The same things were measured in two ways. Each way mixes the same 9 hidden numbers, adds some noise and spreads widely along 5 directions of its own, which tell nothing about the thing.
In the rows, zero is written as 128.
Some things both ways: the first way, then the second way.
[186 113 127 134 154 107 103 135 122 139 149 138 152 169 122 125 119 136
 110 169 158 152 138 141 115]
[133 144  86 107 152 130 165 114 113 113 133 165 125  91  90 117 118 138]

[ 70 126 185 112 109 155 154  95 120  98 138 107 147 137 117 178 106 121
 142 150 117  89 110 119 128]
[177  62 162 161 133 147 103 136  99 149 130 149 127 161 134 123 145 132]

[130 173 132 151 147 159 133 120 136 121 118 123  97 146 105 154 141 104
 142  91  79 112 111 127 121]
[131 123 155 199  74 116  96 149 120  72 112 132  91 161 208 183 206  81]

[220 106 137 169 185  86 103 109 144 142 117 145 161 165  73 141 125 124
 133 148 129 120 111 126 131]
[119 117 164 149 104  95 116 156 140 194 143 122 101 120  77 122 119 104]

[171 132 115 138 149 148 110 150 143 141 131 173 144 164 123  92  89 135
  92 159 153 180 143 119 131]
[147  63 114 136  93  84  59 158 113 187 166 124 123 101 117 129 121 114]

[153  95 164 101 151 112 100 110 130 126  93 145 173 130 106 108 107 119
 117 142 148 103 142 140 133]
[ 92 133  94  78 184 108 165 133  91 205 161 119 160  96 107  69  36 151]

[153 128 125 132 133 164 130 129 132 152 169 142 140 178 153 116 119 107
  96 199 146 157 131 137  98]
[157 122 137 112 154 168 137  98 165  73 105 146 129 118 117 142 114 137]

[187 140 138 115 141 127 105 150  87 144 182 137 127 190 123 141 145 132
 138 158 136 142 155 123  94]
[145 121  68 135 106 139 123  99  60  95 189 165 117 117  76  84 151 117]

[157 139 140  96 163 122 105 139 109  96 156  96 100 133 141 122 147 102
 104 136 144 139 176 141 133]
[110 105 129 147 113  89  90 164  66 122 139 135 160  95 131 136 110 131]

[154 136 136 160 154 169 117 143 135 132 116 171 135 200 102  97  96 142
 110 182 188 157 129  95  90]
[163 123 103 101 109 138 114 117 118 148 154 123 131 128 134 113 100 136]

[131 155 124 150 141 161 126 108 142 151 108 102 136 151 108 174 151 106
 139  85  76 103  81 198  96]
[105 157 136 135 145 132 173 127 109  82 130 113 108 181 189 121 150 103]

[214 122 123 130 152 118 159 136  93 130 159 117 122 124 117 183 157 154
 166 149 123 137 113 177  76]
[113  98 137 137  63 111  93 138  98 130 183 107 144 147  86 103 115 112]

[ 99 126 101  94 125  72 127 115 132 109 141 102 100  72 186 108 123 100
  92  71  86 112 163 173 181]
[ 60 161 100 133 191  98 168 158 139  75  70 133 142  87 162 165 157 124]

[147 111 134 135 136  87 137 120 106 126 160 144 142 172 157 126 100 152
 111 172 142 110 141 133 113]
[152  92  68 138 150 113 105 130  84 153 182 131  99  97  71 115 158 130]

[145 136 111 132 153 156  78 127 153 162 105 147 113 175 121  62 128  97
  86 119 177 146 154 153  99]
[130 135  86  75 175 148 115 114  74 190 209  64 120 170 125  25  68 128]

[140 124 127 123 155 122 126 107 163 105 130  96 118  79 118 143 121 107
 102 112 138 160 130 170 159]
[ 99  87 171 118 144 132 157 135 171  97 103 109 148 176 149 119 116 111]

[215 132 104 149 160 118 107 116 138 179 188 163 101 179 123 122 139 105
 106 138 124 158 145 149 111]
[ 83 147 154 138  93 152 149 126 222  28  65 133 132 163 122 140 190  84]

[138 124  91 108 157 154 130 130 167 135  88 122 100  91 124  80 144  69
  98 100 132 142 128 158 151]
[127 155 173 139 127 118  97 191 140 185  84 100 136 100 160 158  72 130]

[ 92 160 130 188 106 122 163 123 141 104 156  97 158 127 143 192 105 142
 152 139  65 147  81  98 145]
[ 60 115 148  81 141  88 198  95 156  78 166  84 160 164 103 140 105 139]

[170 138 109 143 140  85  96 130 112 168 162 163 141 205 145 116 123 123
 110 118  79 105 136 142 129]
[ 95 126 117 131 128 101 130 115 153  82 136 126  97 145 106 123 202  99]

[158 115 137  89 165 117 163 151 107  69  99 141 133 106 120 125  95 150
 113 140 123 114 138 141 157]
[135  96 133 104 122 124 135 108 147  99 137 133 133 132 141 124 103 120]

[ 97 129 121 106 127 144 185 126 140  83  83 120 132  61 133 143  99 129
 131 102  75 117  96 148 168]
[123 137  90 142 144 100 156 162  99 144 133 134 118  75 169 178 100 124]

[120 138 100 124 115 100  66 132 154 151 149  93 140 106 153 117 129 104
  90  85 135 193 155 173 155]
[138 138 116 141 207 134 130 121 104 131 102 180  92  96 119  90 157 120]

[151 103  95 118  85 140 159 130 108 194 148 158 155 125 150 137 139 132
 166 143  95 130  90 163  81]
[120 131  89 114 121 137 142 102 151 116 153 121 125 122 107 134 139 126]

Other things, the second way, with their names:
(270): [139  40 112 169 101  85  38 182  97 197 137 132 150  96 142 157 139 130]
(27): [163 140 123 131  99 181 142 101 215  40  55 180 110 138 139 155 196 102]
(388): [178 168 122 126 112 162 130 125 102 146 154 139  98  94  86 119  74 130]
(114): [103 175 198 108 116 134 140 147 144 105  80  89 178 164 161 154 100 156]
(205): [113 155 118 101 143 137 101  85 164 133 138  93 105 163 162  97 146 111]
(627): [170 162 139 157 125 165 147 151 104 127 118 152 101 106  93 133 107 123]
(453): [175  96 140 103  82 190 116  72 184 120 194  67 100 217  94 105 125 112]
(288): [193 167  92 159 117 158  85 131 109 133 122 179  67  62 100 125 143 106]
(463): [ 83  89  86  71 187 117 150  68 112 143 190 108 149 172 155  47  99 126]
(231): [ 75  86  90  63 120 113 189 122 142  92 127 119 213 176 148 107 124 147]
(249): [ 99 125 107 103 109 101 152 116 117 136 160 137 155  99 118 124  75 127]
(203): [109 192  76 119 123 170 185  92 150  64 128 119 121 145 143 150 159 124]
(366): [158  73  67 140 121 100  83 146  88 213 221  92  85 108 101 121 114 113]
(431): [ 99 134 153  81 200 110 164 121 142 134 102 131 145 122 119  93  94 144]
(192): [142 145 191 137 140 151 114 164 165 203  80 133 115 122  94  99  83 118]
(65): [119  90  63 114 129 125 127 111  92 114 210  98 126 146  94  96 135 121]
(85): [134 125 169 157  76 112 137 117 167 120 109 160 118 131 112 178 168 124]
(221): [106 162 139  83 142 106 162 158 112 127  85 138 183  91 138 133  61 163]
(338): [158 151 133 153 126 186 125  91 180  83 104 157  88 122 127 142 146 101]
(437): [131 149  56 135 162 122 181 146  56  97 109 188 133 101 151 129 172 142]
(19): [128 208 112  95 154 197 191  74 183  68  88 139 139 121 135 144 103 147]
(47): [114 112 167 117 105 131 116  95 136  76 120 130 170 171 142 123 141 140]
(158): [128 121 141 155 114  92 142 145 126 145 139 118 121 115 116 199 146 145]
(565): [ 93 131 176 102  90 117 155 152 184  95  55 118 208 127 206 198  71 147]
(140): [120 189 179 141  85 128 116 188 136 121  54 149 170  57  88 178  78 151]
(652): [ 93  68 139 131  57  91  84 104 131 108 167 123 173 143 121 137 131 120]
(609): [ 99  75 117 122 102  43 128 142  77 192 199 109 146 121 123 145 106 138]
(357): [117 128 130  98 104 123 120 119 148 137 127 145 143 123  62  79 125 125]
(125): [156 149 156  85 158 188 147  82 179  97 112 107 112 205  93  70 156 134]
(98): [117 100 192 144 139 116 108 147 184 128  44 156 134 157 141 129 192 120]
(563): [134 157 112 176 170 147  92 121 155 127 120 135  50  86 133 140 163  80]
(413): [ 87 142 149 134 138 105 151 134 120  99 120 131 145 115 113 143 123 129]
(325): [211 109 132 148 153 170 125 105  77 168 171 153  72 153  91  89 139 130]
(215): [106 159 143 129 162 113 137  89 117 112 150 102 106 142 187 148 126 123]
(69): [112 127 153 142 104 138 110 147 129 121  78 172 170 110 128 115 114 123]
(632): [130 144 188 121 146 154 163 121 201  60  35 119 140 201 183 171 200 144]
(653): [ 92 111 170 110 168  94 149 180 123 194  95 118 171 125 117 108  75 147]
(66): [ 77 116  72 147  62  98 141 184  71 160 196 105 157 109  84 118  89 104]
(160): [132 143 118 139 186 137 151 100 117 147 171 132  68 109 111 101 101 100]
(408): [117 145 113 120 123 134 155  85 161  66 142 111 120 148 141 172 165 133]
(2): [152 156 114 103 191 161 154 100 116  92  60 207 149  99 156  99 127 156]
(12): [156 110 183 137  90 142 124 136 178 107  98 132 104 170 155 140 142  98]
(650): [136  91 103 114 141 109 108 117 113 102 143 142 129 110 124 118 136 126]
(665): [119 135 213 117 123 111 101 123 149 153 100 108 163 132 141 151  81 158]
(376): [176 186  94 102 213 180 201  97  73 130 118 207  96  90  92  57  93 147]
(286): [ 73 139 112 105 109  97 159 132 127  66 115 122 161 153 159 130 157 120]
(658): [152 155 170 119 121 143 110 165  95 165 126  98 139 138 140 111  55 139]
(484): [170  67 178 135 136 126 118  79 140 101 141 152 100 171 145 130 161 122]
(518): [229  97 142 193  99 125  21 182  27 207 173 133  68 105 147 129 116 112]
(341): [158 152 111 127 148 158 142 106 126 114 154 133 102  88  88 143  85 129]
(319): [ 99 151 123 105 184 134 169  96 106  62 126 122 151 134 170 127 110 144]
(51): [133 109 182 176  52 105  63 172 126 144 130 104 127 137 139 173 133 109]
(179): [180 147 131  92 179 168 142  81 145 173 158  92  82 172 142 103 107 142]
(603): [ 97 122 105 146 160 103 133 173  92 137 120 118 139 106 153 148 128 127]
(656): [141 108 121 115 100 134 146 117 145 102 168 108 126 133  73 148 121 130]
(230): [135 162 116 114 133 179 134 125 141 144  74 188 151 106 102  66 102 126]
(616): [136 139  83 158 125 162 125 135 139  47 106 152  93 123 138 143 196  90]
(439): [121  94 144  97 134  95 124 125 157 141 114 132 141 136 138 122 129 132]

Some of these things the first way, each followed by its name:
[163  99 139 122 169  99 149 124 131  93  95 175 123 128 114  86  88 142
 109 159 158 105 146 103 145]
(366)
[111 108 135  93 136 115 107 108 147 126 110 103 157 104 117 135 121  86
 102 101 110 110 122 166 177]
(653)
[ 88 141 118 188 113 133  98  96 162 175 138  98 125 194 126 131 138 100
 120 135 173 133 108 133  83]
(632)
[213  85 124 144 182  95 118 101 160 141 106 123 145 107  89 137 128 123
 120 140 167 141 117 187 119]
(192)
[ 99 161 104 164 112 170 188 142 151  97 161 123 110 100 163 144  95 130
 119 157  95 191 105  91 150]
(341)
[170 138 104 102 141 139  79 149 110 189 140 144 137 195 119 107 157  89
 113 103 109 124 135 173 111]
(286)
[118 138  96 168 109 105 122 131 137 145 100 146 111 113 146  94 112 158
 145  96 144 147 128 136  90]
(205)
[180 131 129 140 187 149 160 131 122  86  90  98 117 134 106 154 139 147
 125 151 171 125 112 200  76]
(518)
[132 136 109 115 129 126 123 130 150 129 111 122 148  82 130 128 128  91
 122  89  60 138 114 143 181]
(160)
[149 119  87  81 141  80 190 139 107  77 153 115  53  50 173 127 120 147
 114  88 116 133 161 186 155]
(616)
[ 95 127 163 120 131 129 136 120 117 100 116 114 147 160 102 151 116 118
 138 138 127  86 115  97 145]
(325)
[141 144 115 201 142  88 171  94 152  98 139 142 109  86 173 140  79 172
 123 129 100 152 125 145 119]
(563)
[114 117 130  61 100 173  86 140 121 184 140 160 148 168 114  89 123  79
 106 122 139 136 146 125 138]
(231)
[182 130 106 126 125 162 112 153 134 165 129 136 162 114 108 134 146 117
 145 134 120 190 108 145 113]
(249)
[145 114 123  97 127 118  83 151 126 156  94 116 170 127  92 115 160  90
 148 108 117 128 119 112 147]
(609)
[151 114 130 104 146  60 145 124  98  87 136  73 116  74 141 165 158 126
 149 108 104 100 135 162 147]
(413)
[159 114 141 146 154 116 112  85 142 146 137 105 132 132 134 138 139 108
 116 147 152 121 132 191  88]
(603)
[168 117 182  94 166 111 112 117  99  92 145 141 115 137 103 124 113 126
 124 149 152 104 176 108 136]
(69)
[134 109 162 108 154 145 187 119 120  68  80 123 125  87 107 145 111 144
 151 156 146  96 112 133 113]
(565)
[140 134 130 136 172 123 177 133 138  55  89 130 115 105  96 151  87 156
 122 113 114 116 110 121 172]
(12)
[178 130 109 110 172 123 113 145 137 122 120 108  72 106 100  97 181  72
 133 113 157 142 154 107 136]
(51)
[134 136 130 154 131 101 159 125 119  86 167 118  95 112 156 147 103 168
 131 153 157 159 148 116 114]
(65)
[134 132  79  83 114 128 125 172 117 132 148 114 126 100 174 107 128 124
  98 108 127 188 151 173 149]
(650)
[ 84 111 166  68 104 150 151 111 112 116 140 165 129 117 151 102  88 115
 117 148 113  96 152 104 147]
(270)
[115 124 110 178 101 118 142 118 147 155 136  90 149 118 125 164 156 108
 169 143 127 147  80 110 109]
(158)
[124 130 115  85 113 149  62 139 126 193 147 110 146 181 118 115 159  72
 103 100 139 141 139 173 118]
(437)
[148 139 145 143 150 151  69 132 146 153 132 121 180 205 100 138 117 113
  90 154 153 163 126 147 124]
(376)
[112 144 111 160 112 124 114 132 136 148 145 130 103 156 137  97 145  99
 140 141 143 140 136  60 112]
(408)
[199 110 120 119 145  96 114 149  94 153 158 168 153 184 122 127 114 152
 125 153 129 131 139 142 114]
(357)
